The rows are grouped in 4 different ways at once. Each group adds its own fixed numbers to the row, and there is some noise. The rows also spread widely along 17 directions, which tell nothing about the answers.
Some rows, each with its group in each grouping after it:
[-16  10   9   3   3  -4  -7  13  -9  28   7  25   5  13   9   7  10   9
 -24   9   4  10  11 -25   3   4  13 -26  -8   8   6   7  -6 -30 -10  -9
   2 -19 -10 -22 -14 -15] : (0) (3) J_791 J_347
[ 19  -3  -4   0 -13 -33   0  16   3 -13   3  -5 -24  -7  -4  18  -4 -11
   2  14  -8 -15  -9  14 -51 -21 -11  11 -15 -19 -10 -24 -11   1  19  10
  12 -20  14  17   4   9] : (3) (3) J_379 J_290
[ 12   2   3 -17  18  25  36  -7 -18   3  10   6   5 -15  -2  10 -12  17
  11   0   6   9  12  17  10  -1   7  21 -27  19  41 -20   7  -3  14  -4
 -20  -2  32 -10 -19 -25] : (2) (2) J_300 J_987
[  0  -5 -19 -10   0 -17  -2   3   9   8 -15  10  11  -7 -17  42  37  -1
 -16   7 -13 -33 -10 -16  23 -13  27 -20  -1  11  15  20  -8  -2  -6   4
 -14 -20   6   4 -14   9] : (3) (1) J_300 J_290
[-12   9  -6  21  13   0 -14   0  -3   2  21 -10  -1  18   4  18  -6  -7
   1  -4   8   2  -3  -4  -3 -12  22 -28   1   6  -5  11  12 -14   7  -3
  -6 -12 -15   3  29 -17] : (1) (2) J_379 J_868
[ 36  -1   1  -9   7  11  44 -10  10  -7  10 -10   5 -10 -26   7 -15   0
  18  10  12 -14  -4  35 -17 -18  -7  36 -28  -6  15 -36  16  14  16  -8
   1 -23  32  19  -4   4] : (1) (0) J_791 J_347
[ -8  -3  10   6 -26 -14 -34   9  -1   2  10  -8 -30  10  18  -2 -13 -15
 -15 -29 -23   2 -17 -35  -2  19   3 -36  14   0 -13  26   4 -16  -8   9
   0   0  -6 -32  23 -13] : (2) (0) J_379 J_987
[-11   3   6 -12 -27  16 -14  25   1  15  28   3 -33   0  11 -31 -39  -4
   2   5 -10  19   4  13 -31   0  -2  -2   2 -19  -5 -21 -11  -6  12   9
   0 -14   3  12   4  -6] : (0) (1) J_791 J_533
[  9   3 -27   7  12  29 -14   9   3 -17 -24 -11 -17   0  22  -8 -12  12
  17 -31   0 -14   3 -26  13  19  -8  -7  12  -5  -7  20  15   0  -3 -14
  21  -7 -23   6  13 -17] : (2) (0) J_791 J_868
[ -6   1  11 -19  -3 -20   6   8  -1   3 -11   8 -13  15  17   0  10  16
   8   7   0 -26   2  -7 -17  -9  -2  12 -11  11 -10  -4  -8   8 -11  27
   1  -7   1  13   9   8] : (3) (3) J_791 J_533
[ 11  -3 -16  28   5 -32 -19  17  -7 -21 -28 -19 -16 -24   9   3   5  -8
  12  21  -3 -43   1  -6 -20  -5 -26 -11   9 -18  15  -5  -3  -4  30  -5
  21   3  -3  -4   1  16] : (2) (1) J_791 J_290
[-17  -3   5  15  19  -3 -10   0 -16  -9 -39  -2  10   4  30 -22  -2  17
  15   1   6 -19  21 -12  -6  -1 -15 -20   9   2 -34  16   6   9 -21 -12
  26  19 -27   8  -4   6] : (0) (2) J_300 J_533
[-23   3 -18 -23 -17  -5 -17  25   5   1   8  12   1  -2 -10  23  11   2
 -31 -17 -13  14 -10  -4 -11 -19  20 -20  -1 -20 -48   7  -9  -1 -10 -15
  11 -14 -12  19  15  11] : (3) (2) J_379 J_987
[ -3   1  -9  -4  20   2   3  14  26 -22  -9 -15 -19 -12 -23  19  14   0
 -17   1  -3   1  -4 -12   5 -21 -22  13   6  11  13 -15  -2  -4 -25   3
 -27   5   2  -7  -3 -16] : (1) (2) J_791 J_290
[ -9  22   6   1  -1  13  20  15 -12   5  13 -21   9 -16 -17 -22  -3  13
   5  17  23 -18   0   9 -13 -21 -28   7  -3 -19   7 -39  25 -13  27 -31
  14  12  15 -25  45  31] : (2) (0) J_791 J_533
[  1  -9  31   5   0  -6  24 -14 -25  21  14  11  14   7  -4   7   0 -14
 -25 -13   0 -13  -4 -12 -23   2  12 -17 -37   2   8   1  -6 -13 -11 -27
  -3 -10  11 -20 -21 -19] : (2) (1) J_300 J_533
[  6  -2   1  -6  13 -19  -6  -6   2   9  24   6  -3  21   1  27   7 -10
   0   4  -8   3   4  -4  17   5  25 -21 -10  11  36   3 -16  -4  -1  21
 -26 -20   3 -10 -26 -30] : (1) (3) J_791 J_290
[  5 -13  18  -2 -13 -30  10 -15  -4  -4  14  -9   5   6  -7 -10  -2 -12
  -5 -27  -4 -19 -25  -3  13   1  27 -12  -4   3 -20  18  18  17  -6   4
  -3  10  20 -11  27  17] : (0) (2) J_379 J_868
[ 31   0  19  21  -4   2  11  -8  16   4 -31  -4  -1  23   1  10 -16  -4
  19  14   6 -39  -9  -3 -44  -8 -10   6 -17  10 -32   5  25  -3 -11   2
  30 -38  -5  34  12  16] : (0) (3) J_791 J_987
[ -7  -7   6   2 -14 -11  -4  -7  -8  10  10  14  -2  13  10  -5  13 -16
  -2  -2 -13 -33  -6   2 -38 -15  11   8 -21   5 -12  -4 -28  20  13   6
  10 -14 -21  49 -15   5] : (3) (3) J_791 J_533
[ -7  -7   2  21   6  -5   0  -7  16  -6 -17 -20   4 -15 -23  22  29 -20
 -13  15 -10 -48 -10  -6 -13 -37  -6  -9   0  22  14   1  -6   1 -11  -9
 -21   0   2  16  -4   6] : (1) (2) J_300 J_987
[ 33   0   4   1   6  -7  24 -12  -4   8   7   1  -4   2  -1   1 -12   6
  29  19  10 -20   1  14  12   9   8  13 -13  11  44 -14  15   1  30  22
  -8 -19  28  -6  -9  -1] : (0) (1) J_791 J_533
[  4   0  -8   4  -1  27   4  -8 -14   7  19   0  -7   4   9   5  -3  -7
  22  -3   0 -26   2  11 -18  -7  16   3 -20   9  29 -12  -7   7  32  -3
  -3 -18  -5  36  -2 -20] : (1) (3) J_379 J_533
[  3 -14  -2 -23 -23  13 -28  -2  -2  -1  -3   3 -22   7  15  24  -9  -5
  -6 -40 -33  -7 -14 -25   3  22  12 -19  -4  16  -6  24  -2  -3 -11  20
 -10  -5  -8  -5   6 -20] : (2) (2) J_791 J_533
[ 23 -11  10   8 -11  -7   2 -29  -7  -6  11   4  21 -15  -6 -14 -17  -7
  11  -6 -18  21  -9  27  14  14   6   3  -1   0 -16  -7  14  20  23   1
  17  17   9   0 -23  21] : (0) (3) J_379 J_533
[-34   1  -4 -39 -23  -6 -14  22  -2  11   1   7   0   3   8   5  16  14
   0   6 -14 -14   5  10 -13 -22   9 -14   0  -8 -27  -7 -18  16  -7   9
   3  -1  -7  31  14  24] : (1) (3) J_379 J_987
[  8  -5  -7 -17  -3  16 -26 -12   5  -6   5 -24   3   1   1  22 -10   4
  30  -2 -22  -1   8  10  22  13 -18 -30  10   3  22 -11   4   6   8  15
  -9  10  -1 -18  -7  -5] : (1) (0) J_791 J_987
[-20   0   3 -20 -24 -36   2  14   1  11   6  11  -3  10   4 -24  18  -2
 -11  -3  -6 -34 -12  -3  -4 -15  25  -2   2 -16 -32  13 -13  24  -1  11
  12 -11  -4  27  19  37] : (2) (0) J_791 J_533
[-13  -2   7 -20 -10   6  -6  10  -8   5  -1   8 -16   5  33 -34 -28  16
  21  -7  -8   3   7   7  24  16  28  -3  13  10  -7  22   7  15  -1  25
  -7   6  10  12  12  -3] : (2) (2) J_379 J_290
[ -7   1  14  33  16 -25   9  -4   2  -4  26  -1   5   9 -14  -6  -8 -23
 -29  -1   7  20  -8  -2 -27 -14   1  -4 -10 -13 -25 -10   0  -6  -7 -22
   6  -3 -10  -2  -8  -9] : (1) (1) J_791 J_533
[-11   8 -14  14  -1  17 -10  14  20   1  16   6 -12   0  -7 -37   0 -20
 -16 -13 -12   7  -6 -10   7  -3   8  -6  16 -18  -5   9 -15  10   0 -20
   2 -13 -25  29 -22 -10] : (2) (2) J_791 J_987
[-19   5   1   7  15  26   9  21   2  18  -5   2  -3   1  -2   5  -2   4
 -17   7   9 -19  12 -11  -7 -21  28 -23  -8   6  11  13  -4 -20 -23 -32
 -12 -24   6  17  -1 -23] : (0) (3) J_379 J_290
[ -5  -4   2   5   9  -2  12   0   1  -4  19 -14 -20   1  -7   1   1 -16
 -10 -10  -2 -13  -9  -9  -2 -11   8   1  -5   8  25  -1  -5  -1  -5  -1
 -30   1  10  -5   5 -25] : (2) (1) J_300 J_290
[ 10  -6 -13  -3   7 -32  -1  13  -1 -18 -18   0   1 -13  12 -40  -9  11
  18   0  -1  -4  11   7  27  15  -2 -10  19 -34 -19   9   1  27   5  -2
  28   7   4  -1 -17  21] : (0) (2) J_791 J_533
[  8   7  -9   6 -19  47  -2  -3   9   8  22  14 -13   3  -5  -8 -26 -12
 -11 -27 -14  22 -20  -2 -18   5  14  22  -8   3 -21   1   9  -5  16 -10
  12 -27 -19  37   4 -14] : (2) (0) J_791 J_533
[ 31   6 -15   4   9   8   5  -9  21  -5  -2  -6  -1  12 -16  45  -4   0
  11   9   1  -3 -12   7  -9  -6   2   8 -12   9  -2  -4  22  -9   9  14
   1 -37  -4  20   8  -2] : (2) (1) J_791 J_347
[ -9  -9  -7   8   6  -2 -20  -4 -23 -11   6 -12  -4  -9  37 -28 -27   2
  20 -16 -11   1  17   8  15  19   8 -18  10  -5   8  11  -6  15  25  -3
   8  24  -6  -1  -8 -13] : (2) (0) J_791 J_347
[ -9   9   3  -9 -11   2  13  16  10   2   1  19 -21  -4  -2 -37   7   7
  -9   0   2   5  -9  -4  -5 -10  -7  35   4   3 -16 -12  -1  14  -2   7
   6  -1  -7  22  -1  10] : (0) (2) J_379 J_987

New rows, each followed by its group in each grouping:
[ -6   4  -3  -2   3 -33   4   9  -4   0   7  14   8  -1   6 -18   2   6
  -1  13  -1   7   2  17   6  -8  21   8   2 -12 -22   1  -5  17  15   8
  14  -1   2  17  -5  23] : (2) (3) J_791 J_290
[-20  10 -15 -11  16  41   7   1  -8   8  20  -7  20  -9  -6  -6 -14  10
  11   5   2  12  18  28  16 -15  16 -14   1  -7  12 -12   0   5  11 -27
 -11   4   2  17  -2  -7] : (2) (0) J_300 J_290
[-15   7  -9  -2 -13  23 -40  15  16   6   7 -11  -6 -14   1 -11 -17   2
  -5   5 -22  26   6   0  15   4 -15 -31  32 -13  -7  -2   3 -15   1  -8
   1   6  -8 -21   0   4] : (3) (0) J_791 J_347
[ -3   6  -4  27  26  18  -1   6  -7  11  -2   2  15  10   3  33 -14   1
  -6  16  11  -2  17   3 -32 -18  17 -27 -21   2  -4   1   0 -26  -1 -29
   9 -34 -11  20  -8 -24] : (1) (3) J_791 J_533
[ -9 -15 -18  -9  -1   7  -7   3   0  -2  -4  12  -8  -8   7  12  10  -5
 -25 -34 -20 -14  -7 -20  19   0  39  -5  -5  15   5  32 -16   8  -7  -4
 -16  -9  -6  24 -14 -22] : (2) (2) J_791 J_347
[ -2   0 -11   9  22 -38  17   1 -12 -17 -19   5  11  -3  16  -4  -2  19
  12   6  14 -10   3  12   6 -13  24  10   1   2 -35  20  18  19   8  12
  16   2   5  23  22  23] : (2) (2) J_300 J_533
[-18   6  -3 -11  12   1   1   6  -8   2   8  -8   7   2   8  10 -11  19
  24  27   9  -7  18  34 -11 -26  10  -2  -6   8  -1 -18   3   6  17  17
 -10   0   6  25  20   9] : (1) (2) J_791 J_533
[-26   1   2 -18 -18  12 -30   8  22  -3   5 -16 -14   2  -9   7   1  -8
 -14  -6 -27   3  -8   0 -16 -18 -17 -11  15   0 -25  -9 -12   4 -22   7
 -15  13 -19  13  12   9] : (2) (0) J_791 J_290
[-19   6   5   6  10 -18   6  -6 -10   9  21  -8  18   0 -10  18   5   6
   9  36  10  -6   5  30 -10 -32  14  -7 -10  15   8 -21   6   0  27  11
 -12   9  11  11  18  21] : (0) (1) J_379 J_987
[  3  15 -20  11  -7  26 -12   4  27  -3  15  -9 -21   8 -17 -16  10 -17
   2  -9  -7 -13 -19 -13   5  -7 -10  11  17  -4   5  -4   2   8  13  -1
  -1 -16 -31  28  10  -2] : (2) (0) J_791 J_290
[ 19  -4   2  20  13  15  19 -31  -5 -10  -1 -14  32 -18 -26  17   7  -6
   1  -4  -3 -20 -14  12   8 -11   2  11 -16  17   9 -12  26   5  21 -24
   4  14   8   1   5  15] : (2) (3) J_791 J_533
[  3   7  19  15  11 -48  23   6 -30  -3  12  -1  -3  17  22  -9 -20   5
   3  -2  24   0   2  -5 -28   0   4  -4 -20 -16 -25   0  17  -8   8  -4
  25  -7  14 -24  31   2] : (2) (0) J_300 J_987
[ -9  -9   5   2 -10 -29   3  23  -2   1 -19   3 -14 -34   9 -41  -7   6
 -16   5 -12 -14  -2  -9  27   7  13  -2  20  -5   7  18   2   2   0   1
  -5  16  33 -25  -4  21] : (2) (1) J_791 J_533
[ -1 -14   1  27  15 -25 -24  -9 -22 -12 -21 -17   1  -1  34   5  -1  -6
  23   0  -7 -35  13 -13   3   9   1 -40   6   6  14  21  -3   4   8   3
   7  16  -7 -12  -6 -11] : (1) (3) J_300 J_290
[-13   2  17  -3 -12  -3  13  -7   2  17  25   6  23   2 -17  10 -12  -6
 -22   1  -5  25 -12  18  -7 -19  27  -7 -10   4 -36  -2  13  -5  -6  -9
  -2  -6  14   4  14  16] : (1) (0) J_300 J_987
[-23  21  16   4   2   9  -4  16 -16  16  37   5 -18  20  25 -36 -31   5
   7   7  12  31  15   8 -18   1   4  -9   1 -11  -3 -13  -1 -11   9  -1
   0  -3  -8  -4  10 -22] : (2) (0) J_379 J_290
[ 14   4 -12 -32 -11  -5   3  15  15  -4  16   8 -22  13   2 -15 -12   9
   8 -24  -4  25 -11  -8  22  23   0   8   7 -24 -16  -4   8  12  -6  19
   8 -18   0  -8   4  -2] : (1) (1) J_791 J_868
[  0   3  -1 -17 -11 -21  -8  18 -10  -7  -7   5   1   0   4  -7   5   8
 -12 -17  -4   3  -5 -19  -6  11 -18 -17   0 -34 -38  -2   5  -1  -7 -16
  34   1 -11 -26   9  18] : (2) (2) J_791 J_533
[-27   9 -12   7   0  -1  -6  18 -15   3  25  -1   7  -8  -3  -9 -12   4
 -12  -3  12  19  -4   8  -3 -16  22  -7   5 -17 -25  -9  13  -8  24 -22
  14  10  -4   4  39  17] : (0) (1) J_791 J_290
[  0   5  14   3 -26 -10 -21   4   0   7   1  14  -3   3  10 -20 -20  -3
   3  14 -12  27  -7  10 -20  10 -16   5   8  -9 -44 -13   9   0  14  13
  32   2 -16   4  -2  27] : (1) (1) J_791 J_290
[ 25  13  -2  -2 -14  22   0  -4  23  -2  14 -20 -23  -2 -13 -14 -10  -3
  32   8  -4   0 -18   4  18   4 -28  15  17   8  27 -21  27  -1  20  27
 -13  -6   8 -19  18   4] : (1) (2) J_300 J_868
[  7  -9 -23  12  31 -17  -1  -4   1 -31  16 -18  -8  -2  -6  37 -11 -11
  -6 -21  -4  11  -1   8  -3 -12  25 -13  -9  -3  -1  10  -2   4   0  -2
 -20  -5   6  12   3 -33] : (2) (2) J_379 J_533
[ 37   9 -12  -7  -2  -3  24  -1  21  -3 -35   7  -4  -2 -11   3  10  16
  27  19  10 -31 -10   0  10  -3 -14  29   4   4  -3  -3  26  10   3  17
  18 -30   8  16   0  26] : (0) (0) J_300 J_290
[  5   5  18  -2   0  18  24 -14  13  18   4  18  31  -1 -28  -2 -13   9
 -25  -5   0  35  -9   3  30   3  24  -4  -1   9 -30  11  32  -9 -27 -23
   3 -10  18 -15 -12  11] : (0) (0) J_379 J_533
[-14  -3   3  28  18  -7 -12  -5 -14  -6   8  -8   8   4  16 -13 -13 -11
  11   7   4 -10  13  14 -14 -12   9 -15  -2   0  -4  -1  -7  11  17 -12
   7   9 -15  25  -6  -8] : (1) (2) J_791 J_290
[  5  -2  37   9  -5   6  15 -14  -2  17  23  -4  12  12 -15   2 -22 -14
 -10   6   0   5  -5  13 -23 -10  12 -14 -21   6  -4 -11  12 -14 -11 -16
  -7  -9  20  -7  -1  -5] : (0) (3) J_379 J_290
[-21  -4   4 -20  20   4   6  11 -13  -7 -12  13   0  -2  22 -19  -9  30
  -8 -22   6  19  15 -17  36  13  13   0   5  12 -12  15   8   5 -30  -1
  -4  24   2 -20   0 -16] : (0) (2) J_791 J_290
[ 28  10 -22 -12   9  14  -2 -16 -13   0  29   7  16  20 -10  51   3  -1
   7 -28   2  18 -11  -7  15  18  17 -11 -23  -1  10  -4  17 -11  28  -3
   7 -23 -15 -13   5 -24] : (2) (2) J_791 J_290
[  2  -3 -13  17  10 -17  19  -5 -17   3   6  12  13   3   7   7   8  -5
  -1 -10  12 -29  -4  -1  -7 -11  39   8 -24   3  -1  12  -1  13  28 -16
  19 -20  -3  35   4  -1] : (1) (0) J_791 J_987
[ 26  14 -11  30   0  17   3   2  20   8 -26  -4  -7 -10 -15  11   9  -4
   3  19  -2 -36 -13 -19   8  -3  -4  -5  11  13  23  15  24 -21  11  -9
   5 -35   2   0   3   5] : (2) (0) J_379 J_533
[  8 -19  16 -46  -8 -31   8   4 -13  -8  -9   2  10  -4   3  24 -11  12
   1  -6 -10  -5   5  19 -13   0   2  -6 -25 -12 -23 -11  -3  15 -16  10
   6   4  30 -11  -6  13] : (1) (2) J_791 J_290
[ -1  -4  27  23   8 -10  25 -16  -4   0  36  -7   0   3 -23 -12   0 -29
 -30 -17   4  -4 -17  -7 -22 -16   0  11 -23   3   7 -18  -3  -1  -2 -25
 -10   6   7 -12  -4 -17] : (1) (0) J_791 J_533
[ 46   2   9  -2   6 -21  39  -4 -11  -4  -2   1  -1   7  -5   6  -4   2
  14  -6  24 -26 -10  -4 -12   8  -5  13 -30 -14   4  -8  24  -3  11 -11
  25 -34  27 -17   8  -1] : (3) (2) J_379 J_347
[-12   7  25  11 -10 -33   4  -9   2  13  15  21   8  24   1 -31  14 -13
 -20  -1   1  -2 -23 -10   0  -6  21  11  -1  11 -38  15   4  13  -3  12
  10   2 -18  14   7  24] : (2) (2) J_791 J_290
[ -2  -1  -6  -6   1 -14  -9   9 -17   3   2   1 -12  17  18  16   4  -2
   3 -13  -1 -20   4 -21 -17   6   3 -31 -10 -14   0   9 -10  -7  -2   1
   6 -19 -13  -6   2 -16] : (2) (1) J_300 J_533
[ -5  17  12  17  -8 -28   9  13   2   5  25  -6   6 -10 -22 -24  -5  -6
 -18  17   6  20 -15  10  -2 -13   0  -6  10 -27 -20 -16  18 -12  16 -18
  12   2  17 -27  23  32] : (2) (3) J_379 J_533
[ 35  -4  -4   8  -3 -18  -3 -20 -11 -15  15   3  13  -1  -1   2 -20 -11
  13 -17 -13  27 -11  17   7  25   5  -8  -6 -20 -22   0  17  14  29  -1
  28  -3  -1  -8 -17   7] : (2) (2) J_379 J_533
[-13  -2  18  25 -13  -2 -11   9 -22  21   9   4  10 -11  17 -34 -38  -8
  -5  12  -3   6   4  12  -4   7  25 -27   5 -10 -10  14  10 -14  23 -22
  18   4  14  -9   4  13] : (2) (1) J_791 J_290
[ -9 -10  27  31  -5   8  -4 -26 -15  24  22 -11  26  -2  -7 -12  -1 -30
   2  16  -8 -43   1  15 -12 -16  17 -29 -13  16  33  -3 -10   2  26 -22
 -12   5   3  10 -18   2] : (1) (2) J_791 J_533
[  4   5  23  -7 -15 -11  20  14  11   3  29  -4 -24   2 -20 -14 -10 -15
 -19   1   0   8 -19   6 -29 -18  -7  17 -11 -13  -7 -27   0  -4  -9  -1
 -10 -12  23  -5  12   0] : (1) (3) J_379 J_290
[ -4   6  14  49  -4 -27  10   4 -20  12   0  21   1  -2  14 -57   5 -12
 -15  -6  17 -19 -13 -24   3   4  24   2   4   0 -13  26  13  -2  21 -24
  32  -2  -7  -2   6  13] : (0) (2) J_379 J_868
[ 12   6   4   3   0  37  15  -3   0  15 -10   4   5  -2  -9  14  -8   5
  -4  -6   3  -8  -2 -15  -3   1  -3  -8 -12  10   6   2  21 -23  -9 -25
   4 -26   5 -13   0 -14] : (1) (0) J_300 J_533
[ 22   3  -8  11  -7  22  -1 -20   0   1  26  19   3   2  -9   0  -7 -17
  -6 -29 -13  33 -19  -4  12  21  11   8  -7   3  -5   2   7   3  20  -8
  10 -13 -20   7 -26 -20] : (1) (2) J_379 J_533
[ -1  -4  31  -6  -7   6  10  -4  -1  17  -9   4  13 -20 -17 -12   7  -4
 -16  21 -14  -8   3   4   5   1 -20 -11  -5   4  23 -16  -4  -7 -15 -21
  -9  14  21 -33 -42   9] : (2) (1) J_379 J_290
[-16  11 -23  19  -6  21 -31  11   0   6  17  -8 -12  -8   5  11  -7  -2
   1   2  -9   9  -5  -4   7  -7  17 -22  18   9   9   4  10 -20  29   2
  -7  -4 -12   5  30  -7] : (1) (3) J_379 J_533
[ 16  -2   3  -7 -15  12  -6 -18  20  -1 -15  12   7  -8 -19   6  23  -5
  -1   2 -23 -12 -19  -2   8  -2 -18  25   0  24  -4  -7   2  15   2  13
   3   3 -15  15 -27  18] : (3) (2) J_791 J_290
[ -7  12  19 -22 -15  23 -11   4  18  23   1  16 -18  21   1   3   6   8
   1  16 -12   5   4 -12 -13  -2 -24   4  -4  26  10 -17  -9 -11 -19  28
 -16 -14 -18   3 -20 -11] : (0) (2) J_791 J_987
[  0   5  -7  -5 -21  21 -23  -6 -14  20  26   4  11   4  -3  28  -9  -8
   2  -1 -12  12  -2   7 -13   1   8 -33 -10  -7   2 -11   0 -17  27  -9
  10 -16 -12  -5   0  -3] : (0) (0) J_300 J_290
